The rows are grouped in 3 ways, from coarse to fine. Each group lies inside one group of the grouping before and may be the whole of it. The rows also spread widely along 10 directions, which tell nothing about the answers.
In the rows, zero is written as 128.
Known rows, each followed by its group in each grouping:
[151  46 116 109 161 127 186  94 166 110 191 119 165 138 128  89  89 109
  59 144 113 125 169  91 138 186  95 213 142 120 135]	k276 k615 k861
[106 127 165 153  80 129 150 123 109  76 141 140 146 112 106 134  94 128
  49 115 150  81 117 109 159 133 117 141 161 163 132]	k276 k902 k596
[115 116 163 152  82 118 161 132 144 105 139  94 139 129  88 120  85  92
  75 112 125  59 141 101 160  90 115 142 210 142  96]	k663 k172 k505
[112 154 131 133  93 137  89 145 100 148 123 125 120 127 128 195 142 188
 191 113 167 139  72 174 107 104 141 115 141 159 178]	k250 k111 k451
[124 123 113  95 148 113 122 144 111 127 119 162  92 122 160 133 156 146
 161 132 116 180 102 155 109 148 143 137  94 111 153]	k896 k216 k929
[ 89 151 149 154 120 145 118 121 113 110 133 129 152 145 118 136 100 175
 142 109 173 143  68 103 166 118 142 152 135 184 158]	k309 k133 k574
[103 113 127 121 128 115 119 123 121 127 143 115 141 122 128 147 113 180
 182 118 170 139  95 121 133 148 138 152 174 170 172]	k663 k567 k22
[ 85 207 169 123 133 122  68 122  92 141 107 158  97  97 138 146 145 183
  82 129 127 116  66 141 122 112 138 109 113 115 125]	k250 k677 k187
[142 121 134 157 132 149 118 136 117 123 108 151 160 145 142 108 149 162
 120 130 160 151 113 137 136 122 120 123  59 142 137]	k250 k111 k219
[124 141 131 120 179 104 118 118 131 133 118 147 109 102 147  93 148 131
 109 139 112 130 126 118 131 141 132 110 112 105 107]	k250 k677 k559
[125 131 132 126 123 119  97 117 144 168 136  89 140 119 124 152 127 171
 159 130 142  90 111 126 102 121 130 107 186 121 102]	k276 k491 k13
[ 95 132 130 114 164  99 133 133 118 119 125 158  94 126 143 112 128 149
 180 102 130 164  63 124 161 137 163 140 128 134 155]	k309 k123 k464
[123 130 144 116 141 104 126 123 121 119 129 145 120 103 142 109 137 140
  86 136 125 122 127 132 121 138 121 117 124 115 119]	k250 k641 k770
[128 140 126 120 147 111 105 147 142 157  99 120 119 139 154 107 161 143
 182 135 123 145 106 140 114 103 139  90 111 104  92]	k309 k133 k547
[156 103  97 153 137 115 133 130 131 126 123  94 125 125 111 132 144 104
 202 123 131 118 151 149 124 132 132 104 138 137 142]	k663 k567 k119
[121 142 139 161 123 155 129 114 130 119 137 108 127 138  79 147  91 114
 113 116 129  97 126 102 156 112 130 149 151 155 132]	k896 k636 k537
[111 130 132 142 103 157 139 127 125  98 138 133 178 125 130 130 104 146
  99 132 170 140 132  98 145 137 105 157 125 179 147]	k276 k902 k761
[174  85 140 176 125 140 138 123 111 106 138 128 126 152  95 129 140 121
  94 109 121  94 114 172 134 135 130 133  75 112 153]	k250 k677 k479
[117 150 163 139  45 139 115 130  95 100 150 107 112 128  84 203 101 133
  87 105 141  64 108 167 117 111 120 146 171 149 165]	k663 k361 k642
[130 166 116 125 174 142 117 100 108 104 131 163 133  89 145 109 134 124
  64 153 123 154 158 111 128 167 106 141  60 129 146]	k250 k111 k794
[140  66 154 145 150  99 130  77 103  98 169 112 127 117 107 132 107 178
  86 118 135  64  92 135 132 194 148 162 145 122 167]	k663 k172 k984
[111 145 123 116 135 139 127 155 157 134 105 138 167 139 165  82 135 131
 137 149 146 185 150  92 133 103 110 111  94 140  90]	k309 k123 k826
[127  98 118  86 123 114 159 136 159 123 164 117 133 136 141 125 109 113
 128 134 120 148 148 122 120 137 116 162 155 123 126]	k309 k123 k581
[120 113 120 102 158 104 151 132 137 103 128 160 146  98 170  77 138 125
 102 151 143 176 162  97 129 151 108 126 106 139 117]	k250 k641 k356
[128 130 138 114 100 110 144 162 112  96 113 170 121 101 162 114 161 104
  83 134 129 156 148 152 117 117 109 103  94 126 121]	k250 k677 k187
[135 168 134 154 121 190 101 120 132 134 127 115 166 165 119 132 118 143
  88 139 133 141 127 127 126 110 102 151  54 135 132]	k309 k133 k574
[134 154 134 127  79 166 121 138 135 117 141 114 160 141 131 151 120 123
  73 145 132 135 157 140 102 108  88 136  96 135 126]	k309 k133 k574
[122 118 117 111 152 115 131 133 167 157 139 111 145 123 144 112 128 133
 154 145 138 143 148 103 121 120 119 120 168 134 105]	k250 k677 k559
[104 189 128 153 143 147 112 115 115 120 125 131 109 126 102 141 111 116
 140 110 120 132 101 119 160 116 140 136 116 143 147]	k309 k123 k464
[128 129 127  83 111 113 150 150 140 124 142 149 114 112 150 123 137 100
  85 142 108 153 162 146 105 118  98 140 134 109 121]	k250 k641 k770
[153  95 136 140 145 114 139 106 157 142 142  75 132 131  98 108 110 107
 104 133  99  58 153 117 125 130 119 130 168  94  91]	k663 k172 k505
[147  41 146 114  87  68 147 150 140 121 133  98 138 123 149 117 145 155
 148 130 148  86 133 157  95 138 127  91 187 118 104]	k663 k567 k22
[110 126 106 100 146  99 157 143 144 133 130 128  95 109 129 127 125  89
 186 115 109 140 121 122 148 121 134 132 189 127 125]	k276 k902 k596
[112 155 141 151 122 120 118 129 105 110 112 129 114 115 111 130 126 127
 140 113 134 111 107 134 149 118 135 119 136 144 136]	k663 k567 k22
[153  85 116 143 129 109 188 138 129  80 129 151 129 113 129  85 136  64
 104 118 118 129 165 121 154 138 115 125 116 127 113]	k276 k491 k13
[100 163 118  99 119 127 130 140 149 125 128 125 146 112 156 117 125 115
 127 148 135 165 158  97 121 108 108 128 142 145 105]	k309 k133 k547
[110 141 142 140 146 150 159 116 122 109 140 141 104 160  78 119  83  92
 108  92 109 121  93 109 194 115 132 207 139 140 158]	k663 k361 k642
[104 159 121  74 129 118 136 133 138 133 157 144 106  96 143 146 122 105
  95 141 107 154 148 126 114 126 107 158 165 122 136]	k250 k677 k187

New rows, each followed by its group in each grouping:
[ 97 123 112  71 158 120 140 137 158 141 146 142 141 135 171 105 119 151
 158 143 137 202 114  98 126 135 121 177 140 137 135]	k309 k133 k547
[152 142  91 116 213 115 123 107  98 105 115 169  83 104 158  96 172 107
 145 134  86 179 116 157 127 182 140 123  13  85 156]	k309 k133 k574
[ 87 188 122  83 134 153 120 140 154 158 135 134 115 128 130 144 102 115
 123 141 110 168 134  95 128  96 109 175 158 134 119]	k896 k636 k537
[121 157 140 147 108 154 132 125 139 128 130 114 140 133  95 136 102 102
  88 122 117  95 135 114 148 108 106 142 143 134 112]	k276 k902 k596
[116  89 141 107 125  95 139 125 133 118 151 122 116 114 128 139 111 150
 129 128 136 107 116 115 122 150 141 138 189 134 130]	k896 k636 k537
[146 106 150 159  90 152 139 134 120 112 146 121 121 179  91 150 111 127
 111  96 122 102  89 171 142 113 130 156 104 122 157]	k309 k123 k464
[121 147 130  96 111 107  79 143 125 158 115 111 109  99 152 168 158 166
 158 152 131 119 128 152  67 123 130  76 151 110 107]	k896 k636 k537
[103 150 136 125  75 131 151 137 139 107 153 106 131 129 105 156  93  95
 117 115 133 113 138 116 141  93 116 148 198 160 129]	k309 k133 k547
[155  86 120 101 163 115 180 126 160 130 155 135 113 136 125  90 118  72
  84 133  85 126 168 123 136 138 106 172 135  90 110]	k250 k111 k794
[116 118 128 124 117 127 160 127 113  80 144 149 137 113 128 121 109 114
 104 122 144 149 141 119 149 148 112 172 130 164 167]	k663 k567 k22
[139 173  94 142 191 111 115 113  98 113 104 155  84  79 130 119 166  95
 166 128 105 151 139 148 132 147 142  87  73 118 148]	k250 k641 k770
[121  81 149 119 122 105 114 122 154 149 151  87 165 145 137 124 109 198
 146 135 161  99 107 112 111 141 136 118 179 133 108]	k309 k123 k826
[126 165  78 111 241 128 133  93 124 120 123 157 101  94 137  83 134  90
 151 140  90 188 150 100 155 178 123 170  69 119 156]	k663 k567 k22
[129 132 120 105 106 148 129 138 162 148 134 104 169 127 146 124 124 125
  95 161 131 131 176 110  99 118  84 131 134 123  90]	k276 k902 k761
[132 106 109 137 169 120 119 105 117 115 131 120 153 109 140 115 131 164
 163 136 158 146 124 112 130 171 136 135 105 151 164]	k663 k172 k505
[139 104 105  95 181 115 120 124 166 157 125 115 144 117 164  91 141 146
 144 170 123 153 165  94  95 153 118 117 120 103  88]	k896 k636 k537
[138 145 103 128  69 141 112 140 109 102 135 102 152  99 133 186 137 123
 157 143 169 135 183 148  85 135 101 101 130 174 163]	k663 k361 k642
[128 104 126  96 123  98 110 129 116 118 134 144 148  92 190 126 165 183
 116 160 154 148 128 143  76 171 115 106 104 120 135]	k276 k615 k861
[125  91 110 139 130 129 153 145 169 127 133  98 181 150 134  98 111 128
 190 131 169 157 155  85 146 115 124 119 158 172 113]	k309 k123 k826
[132 106 129 134 126 100 153 131 138 102 127 116 130 118 134 102 130 102
 134 128 129 115 148 112 135 127 130 102 149 132 102]	k309 k133 k547
[141  85 151 174  47 139 152 149 136  96 144  95 172 161 103 146 107 125
 123 110 164  91 139 137 134 100 120 111 153 166 129]	k309 k123 k464
[153  91 101 104 136  90 121 131 133 140 133 105 116  97 148 147 159 138
 182 142 126 114 144 164  83 165 128  84 148 104 128]	k276 k902 k596
[125 172 123 144 116 161 122 125 115  98 118 133 151 110 127 124 125 105
  81 142 133 146 162 117 131 121  97 141  77 149 140]	k663 k172 k505
[161 104 160 198 157 125 123  98 102  97 121 134 126 132  98  96 134 140
  68 113 127  64 105 140 155 151 142 103  75 112 125]	k250 k677 k559
[130 104 133 118 136 102 145 144 146 132 115 117 121 135 131  95 130 108
 151 125 123 116 135 116 140 113 129 117 157 117  93]	k663 k361 k642
[129 163 126 148 155 164  87 104 111 130 121 125 148 129 125 131 134 160
 110 141 135 140 118 128 125 144 117 145  60 133 153]	k663 k172 k984
[127 131 101 112 149  94 110 126 130 142 136 114 116  85 148 147 151 141
 186 140 142 134 142 136 100 143 136  85 166 135 137]	k250 k677 k559
[186  35  93 158 217 111 158  90 165 135 147  80 151 147 107  67 122 110
 173 134 115 105 168 103 148 184 132 144 121 111 122]	k663 k567 k119
[112 134 116 120 154 116 121 144 181 193 112  75 132 149 116 110 120 128
 223 125 125 123 124 104 136  82 129 121 208 125  83]	k663 k567 k22
[127 177 119 132 108 151  94 138 132 122 105 118 170 109 163 121 150 137
 112 166 151 155 171 115  93 116  96  78  73 143  98]	k309 k133 k574
[120 142 135 134 113 153 152 130 130  95 141 137 143 143 122 119 104 103
  82 125 125 145 132 114 150 120 107 165 103 145 137]	k309 k133 k574
[118 141 143 143 138 129 105 121 119 124 122 131 127 134 128 124 130 159
 127 122 134 123  93 132 133 133 140 117  98 123 131]	k309 k123 k464
[139 102 110  84 151 116 177 149 171 128 132 131 117 141 141  76 122  55
 118 139  90 154 178 106 138 118 101 162 137 100  90]	k663 k361 k642
[113 129 153 105 124 114 122 153 124 153 119 150  98 144 139 131 141 155
 137 114 124 135  72 160 129 101 140 138 141 104 128]	k250 k111 k794
[110 142 113  87  90 110 104 167 143 143 119 123 145 113 182 147 160 160
 185 150 162 181 142 142  79 114 116  83 133 141 120]	k309 k123 k464
[126 114 142 175  92 147 128 153 115 112 105 118 158 158 113 129 128 148
 160 107 169 132  96 138 151  94 133 125 113 169 146]	k663 k172 k505
[119 143 107 101 147 108 133 148 131 112 113 149 123 101 168 101 152 111
 153 143 128 178 155 121 121 133 124  97 101 127 116]	k309 k123 k826
[121 124 150 156  85 139 169 152 107  63 129 167 126 143 117 117 116  94
  85  99 134 144 113 137 171 114 125 147  92 155 152]	k309 k123 k464
[120 119 170 135 119 119 125 157 127 131  87 146 131 157 143  79 145 153
 106 123 130 124  88 140 142 100 125 121  99 108  87]	k663 k567 k22
[158  98 102 129 137 127 127 111 131 139 163  97 130 125 112 168 125 136
 165 129 133 111 143 154 104 153 128 139 151 131 168]	k250 k111 k794
[166 112 130 137 151 129 140 122 101 107 136 160  81 135 115 129 151  96
  85 112  80 122 110 190 131 147 129 149  55  79 162]	k250 k677 k187
[ 93 171 163 153 120 128 119 110 105  96 132 136 125 117 107 128  96 143
  88 108 141 103  90 101 168 123 142 133 140 154 130]	k309 k123 k581
[ 94 169 146 129  92 140 102 131 121 128 137 123 152 109 129 163 116 163
 109 134 167 128 121 118 119 105 115 125 162 170 141]	k250 k677 k187
[111 140 124  99 146 122 108 120 144 145 132 119 144 115 151 115 127 157
 118 153 137 144 142 107 112 142 109 145 136 127 118]	k663 k567 k119
[122 102 135 115  84 116 164 153 134  96 139 124 135 131 124 126 111  99
 120 122 144 124 148 122 137 113 112 143 168 153 127]	k663 k361 k642
[150 107 123 154 229 119 149  83 121 101 132 145 105 135 115  62 123 104
 106 118  87 123 104 107 177 179 147 156  59  96 132]	k309 k133 k574
